The rows come from 4 hidden closed curves, with some noise, and rows from the same curve form a group. Each curve winds through 8 dimensions. The rows are also pushed far along 5 directions, which tell nothing about the answers.
In the rows, 128 means zero.
Known rows, each followed by its group:
[150  83 118 133 143 138  77 133 104 112 159 131 106 129 143 173 161 128
 107 162]	(2)
[153 108 125 123 144  63 120 105 123  99 103 147 133 113 138 149 114 104
 108 120]	(0)
[160 132 162 130 121 167 198  94 114 144 148 122 192 115 189 137 121  83
 146 126]	(1)
[100 112 104 115 115 154  87 101 128 140 177 117 129  83 104 151 143 112
 125 198]	(2)
[ 88 124 137 164  83 191 150 122 132 138 135 145 124 111 116 110 141  76
 128 122]	(1)
[102  81 125 178 119 207  82 144  94 116 190 119 110 129  84 140 178  95
 104 148]	(0)
[107 174 123 111 136 114 129 154 159 131 116 124 116 153 101 103 117 183
 171 107]	(0)
[172 140 132  93 151  54 154  86 142 132  96 148 170 116 178 154  92 122
 139 165]	(3)
[126 157 160 157 105 170 176 124 123  98 127 135 114 151 125  91 121 116
 145  44]	(1)
[164 140 138 126 180  99 124 165 132 118 146 120 156 181 137 136 131 186
 176 123]	(0)
[105 158 114 119 111 107 128 123 127 125 109 120 132 113 114 114 139 117
 151 110]	(0)
[141  92 148 129 125 168 146 112  91 140 167  87 188 112 156 167 157 110
 117 160]	(2)
[133 150 132 129 141 148 147 130 115 133 106 135 133 147 127 116 122 125
 139 132]	(3)
[170 136 166 144 169 154 164 160 109  93 140  96 134 202 129 125 137 188
 167  75]	(0)
[165 101 137 138 123  93 144 109 138 110  84 168 111 145 142 121 104  96
  98 111]	(2)
[ 87 178 132 109 106 117 128 116 139 106  96 122  99 128 111  97 138 129
 165 105]	(2)
[124 139 112 147 121  94  98 124 153 115 118 163  89 140 104 135 118 140
 128 142]	(0)
[117 126 109  69 147  60 109 124 151 151  96 120 147 101 135 106 121 127
 146 182]	(3)
[169  78 154 134 136  79 157  96 131 100  87 166 143 128 161 128  91  74
  71  91]	(1)
[120 167 116 129 153 130 120 175 136 137 102 137 105 171 105  91 132 166
 165 122]	(3)
[117 195 153 114  71 136 233 102 156 150  81 117 175 125 141  70 117  89
 192  74]	(2)
[ 90 139  90 110 113  92  73 126 161 145 128 130  87 100  97 137 130 155
 129 189]	(3)
[116 137 102  95 139  62  94 116 156 144 112 165 127  88 156 135 107 119
 133 169]	(2)
[ 83 113 123 137 110 146  98 141 122 136 147 125 137 112 118 117 157 100
 119 132]	(3)
[119 148 130 111 119 129 137 123 138 118 127 105 119 133 112 108 141 144
 172 132]	(0)
[ 71 150 126 139  77 146 133 125 132 133 115 129 135 122  95  86 150  89
 134  93]	(0)
[119 123 110  75 130  71  89 105 137 161 139 119 187 107 149 121 143 112
 145 212]	(0)
[171 121 129 120 138  91 152  79 146 121 113 163 134 106 149 148  84 100
 116 153]	(2)
[130  93 126 120 127  64 111 106 160 122 115 165 117  87 152 134 110  83
 112 151]	(3)
[117 147 130 123 119 153 147 148 120 152 105 111 134 140 135 113 144 129
 135 116]	(1)
[ 86 153 121  95 131 113 112 146 145 132 108 114 105 112 128 112 148 143
 171 138]	(0)
[ 96 175 135 101 110 133 196  90 149 155 126 113 190  64 134 104 101  81
 176 129]	(1)
[ 97 149 105 110 153  96  95 163 142 127 104 144 104 127 110  93 123 140
 143 109]	(2)
[146 115 149 168 131 224 131 173  94 115 151  95  82 206  95 122 154 185
 104  84]	(1)
[188  31 131 126 185 132  97 133  93 120 176 120 140 117 163 188 118 136
  53 158]	(1)
[124 133 130 153  92 197 125 119  93 140 150  99 115 133 117 135 167 105
 108 134]	(1)
[135  59 136 143 147 157  94 127 105  99 169 118 118 120 114 153 153 109
  99 149]	(0)
[ 74 137  89 105 107  82  72 105 161 145 111 165  95  64 121 125 120  92
 119 188]	(2)
[125 126 112 135 133 118 123 147 142 136 115 153 122 128 118 112 122 116
 134 125]	(3)
[190 113 151 115 166 100 155 119 133 111 132 139 152 151 165 121 100 134
 140 110]	(1)
[143 146 149 137 112 104 163  85 123 106  75 141 116 133 136 118 108  85
 100  91]	(1)
[150  78 117 101 126 118 126  69 127 150 174 135 195  59 168 182 111  74
 100 197]	(2)
[191  96 135 115 159  45 136 104 155 122 138 163 176 129 169 157  92 123
 136 153]	(3)
[155 126 129 132 160 162 127 169 103 123 137 114 122 173 134 152 129 201
 114  91]	(2)
[222  81 141 145 207  84 117 164 121 103 141 154 139 193 161 170 103 185
 117 125]	(3)
[170 111 171 156 146 166 190 116  98 108 132 112 152 141 158 162 108 132
 105  88]	(2)
[105  82 155 162  95 212 169 110 115 149 185 111 170  82 130 130 132  61
  96 121]	(3)
[103 109 143 160  87 164 153 110 137 120 129 146 107  91 129 116 124  61
 106  92]	(3)
[156 122 140 105 170  46 144 126 162 128 109 137 150 130 151 131  80 157
 134 136]	(3)
[138 103 134 139 133 141 110 130 113 121 125 141 116 148 136 122 140 111
 107 136]	(2)
[203  77 167 156 167 117 169 137 131 101 140 152 141 167 172 161  87 154
 101  84]	(2)
[ 93 163  93  96 120 116  95 141 121 162 145  96 159  90 126 130 174 124
 181 180]	(0)
[175  86 142 131 141  68 121 106 147  89 100 169 108 166 138 138  96 139
  95 118]	(3)
[141  98 116  97 113  81 134  76 141 142 127 143 158  53 159 138 101  58
  94 149]	(1)
[145  96 118 104 122  98 110 116 132 142 149 121 149 106 152 141 126 132
 106 145]	(1)
[103 123 113 148 105 184 114 145 110 130 141 113  80 110  98 130 140 128
  92 100]	(1)
[164 112 125 152 145 105 132 135 127 111 103 154  94 134 133 153 104 132
  97 105]	(1)
[137 144 142 104 127  85 144  87 143 106  94 132 124 140 127 116  96 144
 119 120]	(0)
[102 106 133 112 123 135 134  99 141 132 156 124 169  77 126 124 128  74
 141 154]	(0)
[127 101 124 129 131 137 102 142 106 145 170 121 174 110 165 158 167 107
 133 151]	(3)

New rows, each followed by its group:
[ 68 147 108 100  87  98 103 105 150 160 125 132 169  91 118  88 153  70
 152 171]	(0)
[103 124 157 162 101 171 173 129 143 119 126 128 106 125 106 100 109 113
 110  65]	(3)
[ 96 141  91  95 156 103  71 165 130 153 130 127 129 114 123 112 146 145
 146 156]	(2)
[127 141 134 147 111 159 134 153 123 124 103 131  92 176 112  98 144 144
 128  92]	(2)
[ 94 119 114 154  96 153 122 144 135 135 120 113  89 120  76 111 147 123
 119 134]	(2)
[162  89 128 133 160 167 102 166  74 142 182  88 179 163 144 159 171 158
 109 142]	(0)
[ 95 136 117 138 103 148 123 128 135 147 103 144 102 112 118 118 138  97
 121 153]	(1)
[154 125 129 140 149 136 123 122 103 124 130 128 126 144 118 133 117 128
  95 131]	(0)
[127  89 127 163 147 150 110 132 108 113 145 128 115 124  99 163 128 127
  90 149]	(1)
[127  98 143 145 145 178 129 145 120 126 149 128 114 139 122 141 119 142
  94 112]	(0)
[128 137 143 150 112 158 168 147 140 134 131 118 122 150 119 116 122 155
 142  97]	(2)
[171 125 140 131 150  98 155 119 132 129 136 119 168 137 150 170 108 161
 139 144]	(1)
[ 95 132 137 153 110 212 142 146 125 141 138 125  95 134 101 117 124 134
 100  93]	(0)
[164 111 156 141 127 132 164  87 123 101 134 132 138 126 137 133 113  91
 128 126]	(0)
[136  86 123 167 107 107  99 113 139  91 114 164  62 132  96 148 107 128
  59 110]	(1)
[143 140 152 150 142 130 152 132 125 116 140 133 161 156 132 118 132 115
 162 108]	(0)
[155 126 142 106 132 131 160 146 116 160 145  76 201 148 158 142 156 159
 169 153]	(2)
[116 121 112 139 143 140  79 114 114 114 134 135  77 118  92 142 124 125
  86 169]	(0)
[126 142 131 125 139 156 161 117 112 149 126 116 167 109 124 110 118  89
 130 134]	(2)
[168 145 141 108 159  96 152 121 120 124 112 119 163 161 141 120 106 150
 132 114]	(0)
[ 97 141 103 108 105 142  82 128 110 165 133  98 127 112 129 133 179 118
 128 195]	(1)
[142 149 122 140 153 152 125 145 109 147 131 127 123 145 128 133 123 140
 118 140]	(0)
[129 120 111 131 112 143  96 123 128 132 153 117 105 124 112 147 149 142
 132 175]	(0)
[110 162 141 107  99 121 185 109 160 123  76 129 108 114 124  88  99 120
 150  77]	(0)
[130  85 151 157 106 202 154 130 104 117 136 117 120 149 115 121 136 112
  81  87]	(3)
[ 76  95 124 128 108 155  98 126 132 103 123 123  70 100  90 115 148 104
 107 128]	(0)
[ 56 147  72 122 102 136  65 171 146 163 122 129  83 104  76  98 165 130
 144 161]	(3)
[125 108 101 147 154 128  56 175 120 127 111 143  44 152 106 143 141 167
  80 143]	(0)
[152 117 140 146 132 101 154  98 149 101 112 168 118 126 121 133  80 106
 104 101]	(0)
[177 113 166 161 147 129 212  89 120  99 117 143 158 112 147 158  71  96
 103  81]	(1)
[143 117 130 141 157  98  92 155 123 120 143 139 144 168 132 134 148 142
 146 145]	(0)
[144 105 115 116 189 122  82 160 103 138 154 110 144 143 125 136 144 153
 126 183]	(2)
[107 140 137 142  98 150 153 103 131 130  82 147  99 117 123 110 116  78
 105 120]	(1)
[123 180 143  94 123 122 158 121 135 135 111  99 153 163 128  96 121 172
 165 114]	(0)
[159 122 140 155 154 123 133 144 111 110 126 120 130 173 110 144 132 157
 130 121]	(1)
[143 160 143 142 127 130 184 122 134 130 128 114 157 135 132 147 108 152
 156 109]	(1)
[116  87 112 143 101 130  76  87 129 112 138 165  73  91 114 126 132  58
  74 165]	(1)
[169 120 122  82 163  39 143  91 139 139 132 131 209  76 185 167 106  96
 149 166]	(3)
[149 103 121 141 112  59 127  94 159 112 111 176 122 103 134 146  94  95
 109 139]	(1)
[104 112 122 149 133 153  92 150 129 110 147 131  91 143  82 126 139 144
 116 121]	(0)
[126 125 111 108 115 115 119 117 147 144 134 125 125 109 126 136 122 136
 134 159]	(0)
[135  92 123 119 133 103 114 108 139 152 137 157 166  93 166 149 129  79
 128 203]	(1)
[129  87 102 123 137  42  67 121 167 115 100 169  75 118 113 142 105 141
  92 182]	(2)
[115 110 105 146  95 126 103 125 141 144 156 140 130 103 119 148 144 111
 127 164]	(1)
[118 119 129 138 102 129 118 117 143 106 101 152  86 151  99 107 123 127
 108 114]	(3)
[119 155 115 165 114 153 129 161 129 122 121 131  77 149  97 137 134 166
 136  99]	(1)
[145  76 149 116 165 136 106 134 105 126 184  93 174 129 147 151 151 133
 120 163]	(3)
[156 112 116 112 129 100 121 104 142 138 145 133 145 108 145 154 118 128
 133 178]	(0)
[ 97 119 119 107 100  98 118 108 157 127  93 142 109 116 104  91 120 106
 114 136]	(3)
[112 132 114 123 100 121 124 112 138 144 116 135 120  98 134 147 125 116
 115 147]	(3)
[137 146 162 138 148 164 176 123 114 115 133 114 140 126 149 138 119 120
 148  99]	(0)
[110 184 117 125 135 139 130 128 128 144 113 126 112 134 104 105 115 137
 140 136]	(0)
[118 143 119 131 111 172 127 139 111 150 143 106 127 129 130 154 150 153
 130 144]	(3)
[ 93 157 102  97 119  89 129 113 148 162 118 112 157  61 123 116 136  84
 174 185]	(2)
[176  99 138 181 152 139 135 158 114 100 114 154  80 168 129 163 115 152
  89  91]	(1)
[125 120 112 121 128 150  95 165 126 127 135 102  80 155 106 136 151 199
 127 133]	(0)
[156  86 142 154 126 126 138 136 129 119 142 149 147 147 148 142 125 123
 115 110]	(1)
[144 134 150 122 117 151 170 126 115 153 170 102 220 134 181 155 149 133
 167 126]	(0)
[110 195 132 126  94 127 160 121 152 123  79 122  89 161  90  72 120 140
 158  89]	(1)
[177 138 155 142 163 212 178 176  63 147 189  62 202 157 180 173 174 168
 175 102]	(0)
[140 134 152 159  98 144 185 115 131  94  80 137  93 143 109 108 113 102
 115  53]	(2)
[121  94 109 137 115 100  64 139 149 109 134 149  79 154  94 135 137 159
 101 141]	(3)
[189  90 153 129 143 112 163  99 126 100 126 131 135 129 154 153 100 124
 111 120]	(0)
[115 157 142 148 117 160 131 150 129 105 120 131  80 171 114  97 136 161
 144  74]	(1)
